The rows of a group lie close to one hidden flat surface of 11 dimensions, which may be shifted away from zero. Surfaces can cross.
In the rows, zero is written as 128.
Some rows, each with its group after it:
[124 162 177 183 122 145 159  60 130 103 169  60 165 125 140 162 147  82
 146 163  95 130 134] => z_600
[ 62 102 115 139 171  79 117 183 123 154 104 125 100 111 104 123  82  87
  88 142 130  90 179] => z_610
[105 128  57 109 153 111 175 113  92 160 127 154  98 129 130 105 118 125
 150  46 135 110 160] => z_610
[143 141 139 102 128 117 157 132 170 157 202 104 128 157 145 108 137  93
 122 107 140 177  66] => z_440
[130 168  82 160 148 147 182  96 120 112 126 139 103 155 133  92 134 108
 140 113 143  84  92] => z_440
[127 107 169 143 117 168  94 109 111 131  65 150 115 179 107 148 170  92
 177 109 124  95 137] => z_440
[124 162 142 152 139  95 155 103 136  72 143 135 125 146 125  93 126  68
 179 173  99 123 119] => z_600
[196 103 114 119 218 144 120 140 170  94 124 143  99 149 126 134 162 106
  83 119 131 142 139] => z_600
[134 156  97 134 117 107 149 138 121 125 133  86 127 163 137  84 156 103
 140 140 112  89 164] => z_497
[142 103 135 103 153 125 120 176 160 146 144 149 104 188  70 107 123  77
 120 103 140 171  64] => z_440
[119 138 122 117  95 157 149 123 146 131 153  88 123 147 161 133 128 171
 116 116 138 120 110] => z_497
[106 156 130 195  49 154  82 126 102 129  97 142 172 108 126 144 116 149
 102 138 138 132  82] => z_610
[129 133 106 106  97 132 142 152 162  86 116 128 123 146 126 102 117 179
 116 141 152 117 101] => z_610
[115 108 157  82  83 146 108 134 166 123 167 104 138 139 165 110 135 183
 127 102 100 171 177] => z_497
[106 100 104  62 156 110 140 157 170  71 128 153  79 135 145 134  96 183
 132 117 127 123 176] => z_497
[167 123 134 109 114 120 115 130 172  81 124 187 139 148 141  62 158 119
 136 106 155 161  90] => z_440
[117 154  92 137 134 110 131 154 105 105  82 110  77 171 119 177 134 129
 172 175 124  36 136] => z_440
[108 113 188 128  86 156 154  62 133 148 136  69 188 120 163 133 169 123
 137  88 135 122 175] => z_600
[128 122  71  96 130 147 183 100 127 144 128  99 115 168 134  61 155 143
 133  49 132  91 186] => z_600
[180 144  80 135 197 115 164  93  96 129 142 156 116 124  97 120 148  73
 156  97 110 152 118] => z_610
[108  93 171 139 151 117  75 143  90 199 118 148 135  90 107 168 102 105
 108 135 118 160 135] => z_610
[132 113  82  98 169 125 145 149 159  55 111 154  86 169  93  85 121 139
 139 128 101 107 178] => z_610
[163 146 152 121 135  98 142 115 176  66 161 137 145 108 207 111 146 133
 119 162 153 132 109] => z_440
[159 125 130  79 150  81 143 152 157 113 140 161 122  86 161  88 112 172
 107 175 171 131  90] => z_600
[ 94 130  94 133 174 109 185 144 164 143 163 116 107 134 131  58  97  84
  71 111 154 115 105] => z_497
[114 130 119 139 109 143 101 132 100 132  64 151 106 144 167 164 151 146
 151  99 146  61 171] => z_440
[ 99 161  34 131 102 109 159 180  97 150 135  87  89 143  85 159  85 152
 128 147 123  89  99] => z_440
[102  71 175 103 103 137  96 141 124 172 105 144 147 106 133 156 128 147
 115  82 156 149 156] => z_600
[138 133 118 117 133 159 144 140 150 143 133  70  96 173 161 122 152 151
  96 135 139  75 136] => z_440
[ 98 130 179 141  71 145 136  87 145  93 103  98 182 102 128  63 130 175
 136 169 123  95 180] => z_600
[198 120 168 130 128 168  89 108 150 109 121 134 144 145 140 121 171 137
 121 137 120 149 129] => z_600
[ 89 106 112 140 118 123 121 144 162  73  76 170 130 143 119  57 122 114
 116  86 143 103 175] => z_610
[113 140 142 153 121 175 148  96 143 149 130 110 125 138 180 121 138 143
  98 108 161 107  96] => z_497
[ 93 116 157 178 106 151 103 127 107 175 129 118 156  92 111 162 102 116
  88 121 134 151 108] => z_497
[ 60 138  86 153  92 167 141 129 120 171 164 113 121 141 147 118  89 137
  99  56 116 145 122] => z_497
[150 170 143 156  86 137 137 111 107 179 163  68 166 113 169 146 150 120
 106 156 143 122  84] => z_497
[ 88  70 174 107 156 143  75 141 120 150  83 176 100 116 108 175 100 138
 140 110 128 141 157] => z_610
[146 161  97 163 136 182 137 111 135  95 128 103 109 130  93 110 106 181
 102 180 108 104 105] => z_497
[155 167  74 144 180 115 158 133 120 136 185  96 103 102 137 179 103 127
  79 149 120 144  85] => z_600
[182 130 146 141 144 180  84  98 102 149 151 118 125 118 140 158 158 154
 132 128  71 172 159] => z_610
[121 109 107 110 183 124 156 148 155 116 105 139 100 103 123 108  99 161
  75 151 162  95 138] => z_600
[133 127 118  77  80 145 156 137 170  84 136 104 120 191 106 103 142 170
 157 112 131 124 117] => z_497
[138 143 164 158 110 163 117  68 102 130  95 180 148  82 211 142 139 172
 144 129 163 107 105] => z_600
[110 120 129 126  66 146  82 159 131 110 119 125 146 127  94 107 110 186
 114 140 100 150 152] => z_610
[115 124 110 143 165 100 132 171 174 115 165  96 116 139  98  75 109  86
  67 157 102 141 138] => z_497
[121 114 173 160 157 192 156  57 138 113  82 117 120 163 119 126 159  90
 151 117 143  74 130] => z_440
[101  91 137 126 131 111  94 153 164 111 142 117 126 166 116  67 133  80
 113 109  71 158 219] => z_497
[ 93 160 107 129 115  77 141 136 126 107 148 126 107 144 183  97 130  96
 164 128 112  98 150] => z_600
[115 161 137 122  88  86 149  93 100 125 148 105 164  95 200 164 139 138
 165 127 129 111 147] => z_440
[ 64 103 128 143 101 138  87 141 114 157 102 167 138  96 135 126  90 155
 107  85 136 134 156] => z_610
[132  91 176 127 133 156 136 125 176  74  75 148 141 151  74 125 136 105
 131 136 176 117  91] => z_440
[142 167  94 132  96 148 137 108 114 183 166 113 113 150 213  51 149 159
 124 105 124 111 116] => z_610

New rows, each followed by its group:
[100 149  89 144 147 167 115 109 110 128 129 141  78 113 211 174  99 198
 119 118 106  90 169] => z_497
[120 124 140 139  96 116 119 132 128 118 143  88 161 149  81 106 146  87
 144 122  75 161 178] => z_600
[101 149  92 120  95 145 128 153 111 140 107 150  89 137 152 158  88 196
 132 140 166  91  62] => z_610
[ 88 137 120 168 130 133 133 103 119 152 117 153 113 155 189 123 141  69
 139  67 150 100 133] => z_497
[111 139 119 152 149 131 125 130 158 131 162 156  94 160 181 108 120  93
 114  98 142 143  75] => z_497
[113  94 130  91 160 139 116 118  95 190 137 144 100 116 132 155 122 141
 146  79 117 147 166] => z_610
[137 106 185 123 123 128 149 112 151 146 128  80 173 104 133 119 154 115
  81 151 172 118 127] => z_497
[121 125 127  85 128 110 172 161 147 154 146  38 111 167  99 162 135 123
 140 156 139  94 127] => z_440
[135 146 156 134  88 114 106 128 141 102 141 114 138 157 150  79 151 116
 158 165  95 126 149] => z_600
[141 136 137 125 133  92 161 143 139 154 135 106 129 126 148 116 137  90
 108 151 183  95  84] => z_610
[118  83 226 115 116 100  88 135 137 116 118 147 169 112 112 194 135  91
 162 143 142 175 129] => z_440
[ 93  82 174 101 169 102 169 115 157 107  99 165 129 125  91 107 112  78
 161 128 160 119 131] => z_600
[139 128  93 140 180 123 118 137 136  91 104 166  87 125 143 122 118 132
 100 141 142 103 141] => z_600
[169 146  68 129 163 133 131 140 117 118 132 146 100 132  97 110 123 137
 113 123 108 137 119] => z_600
[ 86 108 142 133 162 132 148 166 206 135 166 115 108 151 156 120  97  97
  50 104 172 141  82] => z_497
[ 91 154  50 148  61  85 162 143  74 136 106 160 166 110  66  90  93 117
 158  92 143 123  85] => z_610
[ 98 158 128 155 116 148 112 121  99 145 101 137  93 137 191 142 117 165
 131 152 133  64 124] => z_600
[126 121 145 117 116 165 149 117 148 146 142  86 148 106 139 134 118 180
  94 138 151 125 109] => z_497
[153 116 154 110 123  96  79 156 170  72 108 154 146 103 164  82 134 167
  90 179 132 126 170] => z_600
[136 124 151 103  81 108 159 118 128 165 152  35 176 123 148  74 167 130
 108 130 124 106 209] => z_497
[131  85 167 102 205  91 116 134 153 104 116 211 128  74  96 117 101 111
 122 146 151 176 117] => z_497
[132 138 137 118 150  61 133 131 105 156 130 170 125 116 182 150 145  74
 158 114 154 127 105] => z_497
[ 83 139 105 189 100 133  97 136  83 118  62 171 126 129 108 164 105 118
 145 123 129  91 115] => z_610
[190 144 159 113  83 142 111 110 139 127 163  94 181 120 134 106 172 155
 128 143  98 180 134] => z_600
[123 125 117 166 168 143 149  96  97 131  84 144 136  82  86 114 107 127
 117 152 134  93 148] => z_497
[141 147  86 127 175 104 153 142 126  94 124 150  92 124 120 120 105 125
 134 168 131  97 108] => z_497
[ 73 155  99 115 107 102 196 113 130 143 162  69 124 114 161  91  90 168
 134 163 140  68 132] => z_600
[102 142 135 174 105 149  84 127  96 116  69 144 114 166 163 214 157  96
 165 108 127  73 142] => z_497
[116 108 122  63 119 103 123 170 124 171 164  88 106 145 105  69 114 144
 139 142  81 143 192] => z_610
[122 135 145 128 116 134 118 125 117 147 140 117 116 154 167 146 148 108
 147 119 127 125 133] => z_600
[127 150  96 171 102 142 113 101  76 177 149 123 156 103 142  92 140 123
 105  87  90 156 164] => z_610
[154 104 177 129 163 164 130  60 138 110  97 168 147  90 105  68 134 146
 129 138 128 135 155] => z_497
[ 77 118  75 148 155 109 130 151  95 149 110 145 118  93 101 145  78 122
  99  99 129 118 163] => z_610
[119 156  60 143 123 151 189 110 103 155 140 105 108 134 107  88 108 144
 116 101 135  98 106] => z_440
[114 136  82 141 107 131 119 168 100 128  90 154  95 165  98 160 113 125
 149 115 144 100  90] => z_440
[146 130 146 158 154 176 110  75 123 104  99 151 132 121 122  74 139 141
 134 149  85 118 183] => z_497
[175 167 103 120  87 115 126 125 135 107 169  93 142 138 149  67 157 155
 127 154  94 138 148] => z_600
[110 128 135 148 149 131 155 147 184 144 170  86 122 151 149 107 118  93
  53 135 166 121  76] => z_497
[165 166  94 101 117 107 184 116 147 116 161 104 113 177 162  55 167 115
 159 132 145 102 102] => z_497
[114 128 187 129 136 142 124 129 134 144 132 131 104 156  94 155 112 106
 173 182 127 126  59] => z_600
[145 111 138 161 169 172  93 114 136  98 114 135 139 100 114 190 124 139
  81 124 104 148 162] => z_610
[130 151 126  85  74 111 134 170 148 159 163  65 111 165 164  71 141 177
 120 182 129 102 117] => z_610
[139 137  94 145 104 174  71 147 109 132 148 138 119 110 105 127  86 216
 103 157  67 177 121] => z_610
[ 77 126 141 160 147 155 201  91 153 111 101 112 128 129 127 171 108 102
 122 122 197  76  73] => z_440
[127 127 127  81  95  98 149 151 130 139 147 118 134 122  79  55  97 179
 146 176 125 147  99] => z_600
[117 105 164 150 152  89 127 129 131 183 149 105 170  69 128  92 125  71
  62 146 132 152 149] => z_497
[130 167  66 128  92 126 114 144 111 122 125 129 109 133 179  58 126 186
 120 137 116  87 157] => z_600
[136 133 118 153 157 103 160 129 123  89  63 113 116 158  99 130 162  76
 137 164 154  36 158] => z_497
[ 71 114  99 137 112 186 171 125 154 121 115  99 118 157  93 116  93 164
 100  89 148 105 107] => z_497
[153 127 106 106 144 128 174  80 118 124 137 119 138 104  98  15 130 160
 136 132 102 118 193] => z_497
[ 83  98 106  78 184  94 169 142 164 101  97 132  71 133 188 161 121 146
 129  93 180  52 189] => z_497
